Each cloud of rows lies close to a flat space through zero, with a little noise off it, and is much wider in some directions of that space than in others. After each cloud: how many dimensions does that space have?
In the rows, 128 means zero.

[[ 89 143 123 125 142 131 138 137 138 140 102 127 105 141 138  98 134 169]
 [122 122 125 127  97 115 117 126 113 155 142 113 147 146 108 126 130 108]
 [ 91 117 136 105 180 132 136 135 132 124 120 116 143 155 132 112 111 123]
 [125 102 131 145 130 101  99 104 140 160 119 137 102 141 124  84 152 161]
 [141 122 163 121  98 128  75  70 173 121 130 124  85 133  98  94 102 141]
 [154  78 134 145 181 116 115 129 155 152 124 126 149 145 135 106 124 103]
 [147 114 103 119 151 119 139 144 113 145 130 128 135 116 135 148 149 123]
 [ 98 190 102 121  81 143 138 125 104  96 155 106 129 107 122 151 112 135]
 [ 93 106 152 122 180 126 135 138 146 122 118 156 119 149 116 132 116 123]
 [148  98 144 134 111 114 122 129 143 129 151 144 107 115 118 136 133 115]
 [145 118 132 155 157 150 116 131 142 133 137 153 158 134 104 158 114  94]
 [129 163 119 140 110 143 129 135  91 136 133 120 169 133 108 146 123 123]
 [106 137 148 141  81 148 119 128 106 138 143 138 115 157 139 124 137 141]
 [172 148 111 125 130 133 137 123 132 127 110 110 133  98 137 132 131 138]
 [125 164 132 118 110 151 120 121 110 103 165 100 158 120 101 136  95 121]
 [122 112 140 130 139 140 143 119 129 116 147 134 124 130 131 158 127  97]
 [183  94 150 124 123 134 104 142 101 119 147 132 139 130 146 130 120 114]
 [149 124 152 148  99 134  96 108 142 124 163 149 100 126 119 141 125 132]
 [147 126 151 125 120 120 123 119 153 108 127 118 125 117 115 116  99 117]
 [114 187 138 121  38 125 118 111 101 116 144 141 137 117 111 137 162 165]
 [129 146 111 134 167 126 150 162 143 101 137 141 170  96 114 152 114 113]
 [148 144 133 123 125  81 107 113 166 118 159  99 125  98  91 102  97 146]
 [160 150 110 139  79 171 123 141  77 131 162 127 187 107  91 157 136 105]]
  15

[[167 122 107 153 113 104  84 134 115 112 126 170 143 166 172 161 123 143]
 [103 108 161  89 163 106 104 115 156 108 116 142 103  88 135 161 106 162]
 [125 189 116  45 162 143 104 127 142 123 151  92  82 124 135 147 102 164]
 [153 166 114  62 160 123 151  94 152 134 189 156  84 101 158  84 129  88]
 [113 120  83 216 122 146  85 134  84 151 195 166 116 158 161 164 128  63]
 [ 71 179 126 113 153 171 139 151 142 171 158 100  79  78 114 140 130 181]
 [113 138 146 146 123 121 157 129 156 139 112 144 131 115 148 133 116 144]
 [200 132 175 208 127 139 167  75 132  78  35 106 174 101 133  71 128 160]
 [115 173 133  91 163 129 122 137 141 102 145  93 122  80 160 124 138 123]
 [163 118 104 187 142 158  99  85  63  36 112  86 140  96 223  76 110  81]
 [100 108  96 107 115 120 160 147 126 177 153 130 133 132 126 141 140 109]
 [ 75 157 175 112 152 105 128 157 182 127 130 144 133  91 139 165 125 130]
 [126 128 136  81 137 148 114  98 126  96 115  85  98 130 114  81 125 177]
 [132 133  87 128 134 192 142 108  99 165 155  97 153 182 120  89 138 110]
 [103 144 112 136 115 145  91 155 108 129 161 141  87 143 132 149 106 123]
 [169 141  77 136 135  99  50 139  80 100 194 149 110 159 163 189 112  24]
 [ 73 127 101 173 112 135 122 165 120 185 194 153 141 172 118 166 146  57]
 [118 110 162 135 119  89  70 123 150  85 132 197  86 141 150 155  93 136]
 [112 161 139  95 136 147 158 137 135 138 132  83 100  91  83 105 137 126]
 [129 153 102 227 144 141  53 111  88  85 155 124 100 120 213 165 112 130]
 [160 190 129  28 173 133 118 156 141 115 110 102 118  75 135 164 104 179]
 [162  96  69 176  97 122  91 131  61 124 160 142 133 191 139 156 115  39]
 [119 140  97  95 102  99 142 180 133 181 199 187 112 146 108 158 138  45]]
  13

[[144 125 122 148 141 127 128 128 145 145 124 128 102 157 140 148 113 124]
 [104 167 140  93 107 127 121 147  91 118 101 108 166  56  98  98 145 137]
 [103 136 155  99  91 136 109 120  91 100  93 101 175  68 111 107 144 115]
 [121 191 109  93 151 115 147 176 114 153 130 134 127  69  95  96 137 168]
 [152 161 113 131 163 117 135 153 139 169 104 118  82 128 127 139 105 142]
 [113 132 136 118 100 132 118 126 108 110 124 120 154 111 118 118 136 123]
 [115 147 134 102 129 124 131 137 110 126 120 120 145  78 110 108 142 142]
 [114 153 120 118 107 129 128 147 113 118 138 133 145 117 113 112 138 137]
 [145 140 103 137 158 120 143 146 149 154 147 147  96 161 133 137 116 141]
 [121 150 127 117 122 129 125 141 116 131 114 120 135 109 117 120 128 135]
 [133 122 138 127 127 129 117 119 123 129  99 109 124 118 132 136 120 118]
 [131  94 122 149 123 132 136 113 146 112 173 158 129 176 141 135 134 122]
 [137 110 122 155 118 134 126 119 143 124 144 139 113 187 143 150 117 116]
 [127 153 126 111 141 122 132 142 119 140 119 120 125  94 115 118 129 141]
 [144 128 119 145 143 128 135 131 145 144 130 132 102 161 138 146 114 126]
 [139 158 109 136 136 125 131 151 136 151 119 126 101 150 127 136 113 136]
 [112 157 124  99 121 125 133 148 110 125 129 126 153  80 105 100 144 144]
 [117 127 141 120 104 135 114 121 110 111 105 110 147 111 125 126 132 115]
 [155  85 126 156 162 127 136 105 162 142 142 138  88 177 157 155 113 117]
 [129 120 129 135 123 130 124 123 133 126 132 129 128 145 132 133 126 121]
 [133 131 126 122 142 126 134 131 131 138 129 129 123 115 126 123 131 136]
 [125 105 137 130 126 133 127 112 132 117 139 131 138 134 133 129 132 122]
 [ 94 143 132  96  98 130 127 135  97 101 141 133 180  75 102  92 159 139]]
  4

[[160 129 112 121 102 117 163 154 133  94 115  87 188 158  79  78 126 147]
 [138 114 103 148 165  88 129 152  91 158 136 143 124  96 155 157 150 132]
 [107 145 116 186 126 113 127 102 138 101 150 172 120 128  94 153 153 113]
 [ 88 124 167 113  82 175 140  83 141 111 150  96 112 145 134 124 101 153]
 [135 171 183 122  69 172 166 137 152 121 123 104 174 157 151 116 142 126]
 [154 104 111 122 134 122  98 150 104 157 115 188 186 109  98 211 127 140]
 [ 88 149 116  98  93 128  99  72 159 102 123 143  86 140  75 113 124 146]
 [184 101  86 158 157  56 137 167  81 166  97 170 204  75 147 161 147 151]
 [125 111 113 128 152  26  81  72 153 110 119 160  56  88  77 112  97 127]
 [125 133 121 191 149  87 113 100 140 119 131 181 110  97 133 143 139 102]
 [112 122  47  82 117 131 141 134  91 130 114 108 157 145  99 106 140 191]
 [ 80 134  55 103 121 166 131  69 122 135  79 143 146 128 188  63 102 176]
 [131 135 126 119 130 124 146 126 130 132 116 113 142 132 155 103 114 133]
 [130 108 138 162 144 122 150 129 125 101 153  83  99 132 132  93 123 122]
 [135 184 105 185 140 101 141 140 142 116 127 165 129 131 122 113 190  85]
 [ 83 156 146 156  82 150 140  60 162  86 132 121  85 135 142  77 139 134]
 [101 133 133 120 131 132 131  84 152 112 133 126 114 140 126 108  81 126]
 [139 182 146 169 120  75 180 129 133 146 130 149 170 122 164 148 151 115]
 [ 73  69 112  92  87 159 101  55 105 123 124 114  84 100 142 117  96 212]
 [170 144 200 108  97 127 115 158 161 128 110 101 117 124 138 108 144 100]
 [196 171 164 104 114  87 163 199 133 155  98  98 179 130 151 106 156 112]
 [ 69 131 113 105 132 161 113  96 111 152 152 138  73 128 154 161 134 142]
 [160  65 132  87 172  79  84 143 113 146 126 116  91  95 104 146  79 136]]
  10

[[142 121 133 110 132 125 116 148 116 138 125 120 123  70 135 120 120 161]
 [101 167 161 171  76 128 117 148 163 154 180 114 108 149 156 108  48 136]
 [ 99 143 166 111 153 118 119 123 116 166 146 111 118 126 168 134 104 138]
 [182 115 133 126 143 140 140 105 148 158 132 129 139 135 118 121 119 159]
 [114 143 103 153 143 116 153 126  87 159 122 126  87 177 204 185 115 160]
 [137 108 129 137 136 116 111 102 140 122 119 135 134 132 102  96 145 160]
 [129 125 137 112 120 137 128 125 104 137 148 140 107 161 144 166 108 108]
 [132 103 106 132 133 124 147 129 122 109 104 132 107 146 122 153 149 122]
 [135 130 137  88 149 134 147 135 108 121 131 138 119 109 107 133 130 120]
 [115 134 129 149 126 122 124  92 133 126 136 140 139 166 140 126 143 119]
 [171 137 133 138 125 155 147 145 134 149 131 119 128 169 114 142 100  95]
 [125 124 158 124  97 162  99 169 152 120 134 109 144 109  89 100 119 100]
 [100 131 169 122 151 101 130 105 124 138 127 126 126 101 146 112 153 133]
 [118 134 132 126 129 117 157 128 125 130 133 128 103 151 128 141  99 101]
 [108 130 119 159 121 123 161 114 143 128 129 122 107 157 162 146 118 121]
 [123 136 122 129 157 141 108 149 121 107 119 116 129 112 123 119 155 158]
 [176 135 135 158 146 154 136 137 138 129 135 114 120 134 125 114 121 150]
 [120 135 130 118 112 119 111 131 140 115 154 136 128 104 132 130 114 131]
 [ 99 135 140 114 147 102 118 113 136 129 121 134 139 147 109 124 148 117]
 [129 126 121 123 133 141 139 126 107 131 128 125 121 106 139 114 113 142]
 [133 133 142 107 126 101  95 138 137 125 140 114 150  21 125  77 104 139]
 [145 160 145 127 150 117 151 123 125 143 160 134 106  89 145 107  94 182]
 [153 138  81 122 127 122 117 114 134 116 125 150 164 121 111 122 142 152]]
  14

[[163  86 135 134 105 117 139 129 138 140 140 133 148 172 198 158 132 139]
 [172 138 117 138 125 116  90 161 148 142 128 166 146 152  96 140 130 152]
 [111 116 139 157 158 140 160 165 113  91 129 126 122  83  70 107 108 117]
 [181 101 159 137 128 143 135 115 106 125 150 152 144 101 123 108 139 148]
 [139 145 119 132 113  93 110 113 137  96 131 131 142 164 120 177 146 149]
 [147 105 105 137 146 109 154 165 107 115 110 141  98 175 117 111 143 144]
 [132 153 137 109  94 118  87  87 148 132 133 159 123 125 129 160 134 147]
 [114 100 140 178 139 122 183 150 119  71 125 148 115 113 141 152 132  99]
 [147 124 130  86 141 104  78 130 154 174 135 151 164 143 106 138 140 169]
 [121 150 148 116 133 120 130 123 128 136 140 172 152 102 110 117 134 109]
 [122 115 133 109  88  98 126 106 141 112 134 106 128 157 168 156 132 142]
 [146 116 146 145 131 145 118 121 117 142 130 134 136 113 133 139 126 127]
 [116 135 117 119 120 140 157  92 113 105 110  99 100 154 148 133 130 148]
 [133 136 157 133 110  97 110 125 140 145 130 101 133 131 156 151 112  99]
 [164  69 130 111  96  97 103 117 113 152 168 141 147 157 193 138 156 127]
 [ 80 126 107 131 147 161 137 122 111 110  88 127 133 133 114 117 147 168]
 [104 154 132 158 116  99 116 113 102 101 107  79 138 159 139 153 135 116]
 [136 108 179 131  88 112 140 115  78 127 130  98 141 120 154 115 124 107]
 [125 104 119 143 125 147 123 137 107 133 121 112 122 125 152 118 138 117]
 [162 110 168 127 119 102 111 134 123 148 171 114 145  99 123 137 104  96]
 [103 108 125  91 150 111 160 123 143 111 124 154 117 117 130 116 162 137]
 [116  97 130 115 129 116 124 118 134 142 159 153 140 132 153 142 123 126]
 [157 132 110 119 138 130 107 169 127 131 112 148 135 123  62 142 154 141]]
  15

[[158 106 143 132 159  43 109 171 101 130 121 132  90 142 142 129 110 141]
 [126 159 193 137 180 155  76  99 163 179 103 126 122 141 102 171 167 123]
 [116 122 115 125 195 136 126 116  94 126 131 144 115 106 131 169  90 156]
 [143 156 135 141  77 181  86 123 159 222 116 186 105 191  79 110 160 109]
 [103  78 125 146 134 141 141 209 122 160 133 166  94 153 124 105 140 144]
 [135 110 135 122  94 142 137  97 135 117 132 107 172 123 121 108 146 162]
 [128 126 142 128 141 112 117 167 142 124  91 169 135 133 119 150 124 145]
 [ 86  66 114 115 125 109 125 134 158 143 131  98 107 132 148  88 111 152]
 [ 94 162 124 117 141 155 165 122  91 143 121 134 117 132 135 135 151 159]
 [ 93 135 116 129 101 138 110 129 205 129 102 130 139 137 118 113 139  92]
 [148  97 130 148 176 140  97 112 140 143 105 139  76 130 133 126 107 108]
 [ 91 123 126 113 125 170 117 112 112 124 119 125 173  78 117 133  86 122]
 [100 117  76 130 145 126  97 129 148 119 173 131 119 133 127 159 149 140]
 [117  79  89 153 114 106 115 105 156  98 158  92 136 136 134 117 100 123]
 [ 97 100 152 112  60 141  92 125 133 160 100 114 140 147  55 129 152 143]
 [ 63 144 107 203 225  85  99 179 130  94 103 167  95 126 117 159 158 153]
 [ 47 136  97 174 118 152 124 161 124  90 156 188 122  54 141 174 154 144]
 [153 138 134 109  98 119 129 124  83 128 141 114 154 134  96 137 126 136]
 [119 119 150 137 145 157 123 139 115 158 139 119 148 111  76  87 132 119]
 [135 102 147 106 170 152 121 139 168 139 122 141 131  84  96  86 161 153]
 [ 98 133 103 105 119 186 141  94 201 119 111 140 143 123  85 151 108  96]
 [122 108 102 153 152 108 120 122 155 168 183 142  64 158 105 143 100 123]
 [131 150 140 107  97 139 130 126 114 139 111 168 178  89 105 105 117 159]]
  16

[[128 127 153 127 151  87 161  60  64 154 153 166 133  63 158 145 144 148]
 [176 127  52 126 127 139 113 193 134  98 175 119 136 122 122 116 170  60]
 [ 98 145  98 110 102 122 130 184 121 114  85 160 111 158  96  98 119  95]
 [151 110  77 141 111 148 134 178 153 105 151 169 126 130 121 143 145  89]
 [135 140  65 107  91 103 139 167 108  78 114 188 122 120  94 126 171 110]
 [136 156 108 149 114 121 152 171 147 101 121 198 123 121 100 150 117 102]
 [162 122 167 199 112 150 189 149 159 164  95 175  92 129 147 195  63 153]
 [ 93 136  87  87  94 133 110 193 109 125  72  71 126 173 117  71 139  95]
 [164 143  72 122  93 108 151 197 117  97  98 226  68 158  72 122 125 102]
 [ 61 193 223  80 102 117 204 113  78 148  14 133 141 100 143 126  98 192]
 [ 94 159 134 103 132 105 120 116 106 116 115 101 156 114 126 107 143 126]
 [ 74 158 215 114 130 119 182  99  82 180  56 121 129 106 160 124  81 166]
 [128 154 138 124 153 102 124 131  84 157 121  82 122 128 137  94 113 107]
 [136 104 114 149 130 155 132 172 140 156 130 135 104 154 136 117  96  89]
 [113 134 131 121 133 115 137 108 107 125 137 133 149  94 141 131 146 128]
 [ 98 114 209 136 178 133 118  26 113 184 158  35 176  81 197 138 122 170]
 [138 151 106 130 132 101 135 155 104 125 125 161 108 132 107 113 120  98]
 [ 84 102 160  65 159 138  74  40 120 129 165  57 170 122 147  86 171 163]
 [122 143 129 114 156  97  90  75 124 100 169 119 152 114 110 116 156 138]
 [146  84  40 108 112 115  66 131 128  85 172 115 127 150  99 103 195 108]
 [146  99 119 134  99 136 126 134 135 133  97 134  88 167 115 134 118 160]
 [146 140 166 131 152 112 148  97  95 161 129 124 111 111 145 129 109 147]
 [ 51 125 109 113 102 139  85 137 173  87 102 115 166 156 100 112 136 121]]
  9

[[ 79 202 124 126 110 156 160 158 111 159  67 181 144 111 156 109  24  90]
 [110 162 121 124 116 169 121 129 135 121 126 162 145  93 151 103  99 166]
 [ 85 168 122 130  99 126 154 145 116 137  55 165 117 138 115  82  81  97]
 [104 137 124 123 116 124 147 148 118 140  88 144 130 144 122 115  98  92]
 [ 95 116 128 104 145 110 168 157 115 136  60 128 133 149 110 102 110  52]
 [141 100 124 130 125 117 118 125 138 119 147 115 126 145 123 138 155 136]
 [135  70 116 125 109 111 124 138 147 106 136 115 126 178 111 128 171 135]
 [104 171 128 114 143 172 137 144 121 137 120 156 162  83 160 127  76 128]
 [145  77 143 111 162  88 130 113 125 106 117  88 107 134  82 101 210 104]
 [131 126 120 140 107 128 131 135 128 143 135 129 127 158 140 151 104 119]
 [142 138 135 131 143 133 114 109 127 128 155 121 128 103 133 135 140 150]
 [130 144 126 123 140 154 131 142 122 147 162 137 154 114 170 170  84 137]
 [150  77 124 133 122 105 105 113 146 100 147 106 107 152  97 114 200 158]
 [126 121 136 121 143 116 133 121 124 118 107 121 122 116 106 103 155 115]
 [108 159 135 116 149 141 145 145 113 143 100 141 146 103 142 127  86  98]
 [119 135 138 107 161 150 132 128 124 122 130 132 152  86 139 120 129 132]
 [130 114 128 130 124 115 127 121 129 125 123 122 118 137 113 118 149 126]
 [134 114 132 138 124  86 135 123 117 130  99 113  98 157  96 120 148  89]
 [113 112 109 130  93 137 122 139 144 109 114 146 131 150 122  97 134 151]
 [121 107 144 114 158  94 138 119 121 111  85 110 113 118  85  83 177  91]
 [ 99 179 118 139  92 150 146 148 121 153  98 169 132 136 156 134  45 109]
 [125  96 111 143  85 103 138 141 137 128  97 132 108 196 110 129 126 105]
 [145 101 132 129 137 105 126 126 128 128 138 104 119 147 117 146 154 114]]
  5

[[128 105 150 110 134 152 133 130 111 135 139 128 110 123 154 100 123 104]
 [115 121 146 102 114 132 147 135 130 123 137 131 119 118 143 115 117 118]
 [135 114 115 114  97 122 189 108 148 128 124 114 112 143 122 153 123 131]
 [119 108 128 110 103 118 188 127 145 130 114 108 112 120 129 132 135 120]
 [153 131 118 126 132 137 167  91 146 128 156 124 119 162 124 153 124 134]
 [145 140 134 127 120 133 136 131 114 141  92 139 141 144 108 134 126 132]
 [140 148 133 144 131 139  91 113 113 129 132 145 146 138 132 123 113 132]
 [146 139 133 135 138 133 127 107 136 131 127 135 131 147 128 134 133 132]
 [134 120 135 122 154 135  98 136 129 128 135 133 119 136 130 128 141 129]
 [125 129 122 112 108 130  90 153 117 120 129 150 137 139 111 150 104 145]
 [142  84 121  89 101 137 191 131 138 135 117 116  94 159 116 161 126 129]
 [126 134 133 126 136 133  97 111 140 112 165 136 123 134 147 128 120 131]
 [138 106 126 132 118 143  91 115 115 124 141 128 112 139 151 128 112 122]
 [126 131 118 139 106 122 117 136 113 134 103 129 143 123 114 132 116 132]
 [138 143 127 151 125 129 105 129 106 138  96 134 149 128 116 119 125 129]
 [112 107 139 105 116 129 127 111 155 105 174 125  97 124 169 126 121 123]
 [122 152 143 110 150 114 125 125 164 110 149 143 130 135 126 135 144 143]
 [128 125 129 129 147 139 149 147 104 147 126 121 130 117 121 111 130 113]
 [140 125 138 124  98 134 215 108 123 149  90 113 129 124 130 113 124 109]
 [111 101 138 112 105 127 111 129 137 111 142 125 105 117 156 121 121 120]
 [120 125 112 128 126 124 132 158 114 134 119 123 135 119 105 135 126 132]
 [119 154 140 131 170 130 106 125 138 116 174 138 134 120 143 111 133 128]
 [130 167 130 156 190 120 132  92 161 120 175 122 135 125 141 116 157 128]]
  8

[[155 114 110 130 139 114 103 120 140 108  97 105 118 139 122 132 146 131]
 [115 126 129 140 138 105 132 104 139 159 126 137 134 127 116 106 128 107]
 [130 119 143  94  87 127 144 113  82 129 132 113 145  89 119 118 129 155]
 [107 137 136 128 117 136 142 116 137 136 137 106 126 104 128 144 129 124]
 [104 139 143 119 101 138 153 114 116 143 136 104 135  93 127 139 126 134]
 [186 110 101 117 146 122  92 155 106  93 102 147 114 177 135 116 138 152]
 [ 80 155 142 142 113 138 163  98 150 162 133  90 130  91 126 154 123 109]
 [111 139 138 125 121 142 144 140 123 135 154 143 127 125 136 131 117 127]
 [118 151 116 156 156 140 128 137 158 137 111 130 112 161 142 146 122 110]
 [ 51 138 160 159 120 138 154 107 200 149 158  88 144  67 117 169 123  86]
 [107 115 149 121 102 132 131 117 150 112 141  88 144  72 116 155 135 129]
 [129 136 114 150 161 137 112 153 165 114 154 145  96 162 141 134 130 112]
 [ 92 161 133 146 132 143 161 123 135 168 135 139 125 133 140 135 111 108]
 [149 132 114 120 130 133 121 136 113 117 116 125 111 147 136 131 132 142]
 [ 86 149 151 120  87 149 164  99 132 142 133  67 135  65 125 167 128 130]
 [ 97 171 120 162 150 145 148 125 158 162 129 128 101 154 145 145 119 101]
 [142  97 131 122 125 114 102 128 147  96 126 111 140 108 115 134 141 131]
 [143 131 106 147 164 112 108 134 143 135 145 161  96 176 133 101 134 110]
 [162 122 107 132 146 142  92 155 156  74 113 105  97 153 140 161 145 138]
 [117 139 139 118 109 160 139 146 125 109 136 109 127 110 140 163 123 143]
 [123 148 114 144 144 127 132 120 139 146 133 126 101 149 135 125 130 114]
 [129 126 134 113 105 140 131 126 123 107 143  93 116 100 128 149 140 144]
 [113 145 127 137 135 128 141 120 132 152 151 136 111 134 131 118 124 116]]
  6

[[135 144 186 160  97 140 123 165 121 104 178 107 108 129 117 100 107 175]
 [152 140 167 158 114 143 125 159 120 108 173 122 107 126 113 112 121 167]
 [138 125 106 122 142 127 128 114 129 132 120 146 129 129 132 140 135 114]
 [126 132 129 109 149 138 137 120 118 149 132 138 125 135 145 118 104 126]
 [157 130 111 137 145 131 124 120 126 130 132 146 115 135 131 133 138 132]
 [ 82 120 124  98 126 118 136 122 126 149  98 112 150 123 134 120 115 106]
 [ 96 139 200 121 105 148 137 165 107 128 162  98 129 134 134  76  72 167]
 [124 129 140 124 133 131 136 137 118 129 135 125 124 134 138 115 111 135]
 [132 127 116 113 158 134 127 104 124 148 115 147 133 129 139 128 119 115]
 [129 136 185 190  62 134 118 176 136  76 172  84 107 116  97 118 141 182]
 [141 138 168 144 123 142 130 150 119 115 170 123 109 129 121 107 111 166]
 [ 99 119 103  71 164 121 142  96 120 172  87 140 159 139 154 122 104  84]
 [166 136 141 155 129 141 120 146 125 105 161 131 107 127 117 131 137 158]
 [132 121 107 145 112 114 117 128 139 113 116 112 133 120 111 152 161 118]
 [119 136 162 125 128 139 137 136 113 134 146 121 123 133 133 100  96 147]
 [135 131 150 146 117 129 123 148 125 112 159 120 119 127 124 116 124 153]
 [102 116  89  71 163 114 138  92 128 172  86 150 150 134 154 137 113  79]
 [147 131 129 135 132 132 129 128 126 119 142 138 116 130 125 133 136 132]
 [118 134 149 126 124 129 133 138 123 130 143 122 121 126 134 115 110 136]
 [ 92 132 163  99 128 132 142 135 115 144 132 113 136 128 147 101  85 125]
 [134 137 148 130 132 141 131 137 121 127 152 127 120 137 132 113 111 146]
 [138 136 117 118 147 131 133 118 126 140 128 143 128 128 133 129 122 124]
 [108 117 107 110 133 120 130 112 135 138  95 126 150 127 137 139 138 100]]
  3

[[173 138  88 109 120 188  93 152  47 149 186 128 114  78 116 100 112 118]
 [142 132 159 121 131 204  96 129 146  48 151  96 124  97 121 114  76 129]
 [137 143 112 121 157  86 118  96 117 146 131 156 153 166 176 133 110 144]
 [120 121 153 143 131 185 103 144 132  96 153 118 105 111 120  86  93 119]
 [ 97 137 139 119 186  31 148 115 188 146  86 158 130 200 176 139 132 160]
 [ 91 122 144  93 155 109 175 138 153 137 110 129 142 165  88 151 157 136]
 [ 75 135 142 116 154 162 201 227 198 136 112 100  45  86  48 103 148 144]
 [124 116 137 118 139 108 112 130 131 127 126 134 131 144 130 126 136 130]
 [ 72 111 140 107 186 103 155 179 191 136 106 147 122 148 117 107 128 149]
 [ 87  65 149 141  97 218  76 140  73 133 143  80 151 110 104  87 145  96]
 [167 175 103 114 122 139 151 137 148 101 132 113 102  80 119 159 111 151]
 [134 142 110  95 148  66 179 176 169 152  91 128  96 115 106 165 175 145]
 [114 146 142 106 170 141 162 156 137 149 147 145 102 147 101 102 120 131]
 [130 105  90 127 138  91 139 189 117 203 114 151 108 106 137 107 161 116]
 [106 124 121 121 126 108 148 157 120 167 126 128  96 127  88 126 170 136]
 [147 149  80 107 130  87 135  77  97 138 146 179 184 153 136 164 117 146]
 [134  93 116 112 102 152  94 158  67 163 125  77 121  92 118 129 183 109]
 [138 151 150 171 112 170 141 101 158  82 134 130 123 118 145 109  74 121]
 [ 93 103 186  94 181 115 167 202 212 112  82  97  96 145 109 125 160 125]
 [156 130 140 168 137 112 116 111 118 150 150 181 127 163 174  88  93  92]
 [ 97 122 150 168 133 168 145 154 185 106 108 111 104 106 140  91  95 123]
 [ 77 175 101  83 155 129 226 179 173 156  87  81  77  98  71 157 169 185]
 [ 89 126 162 141 158  79 168 157 207 129  84 130  92 156 131 124 144 138]]
  10
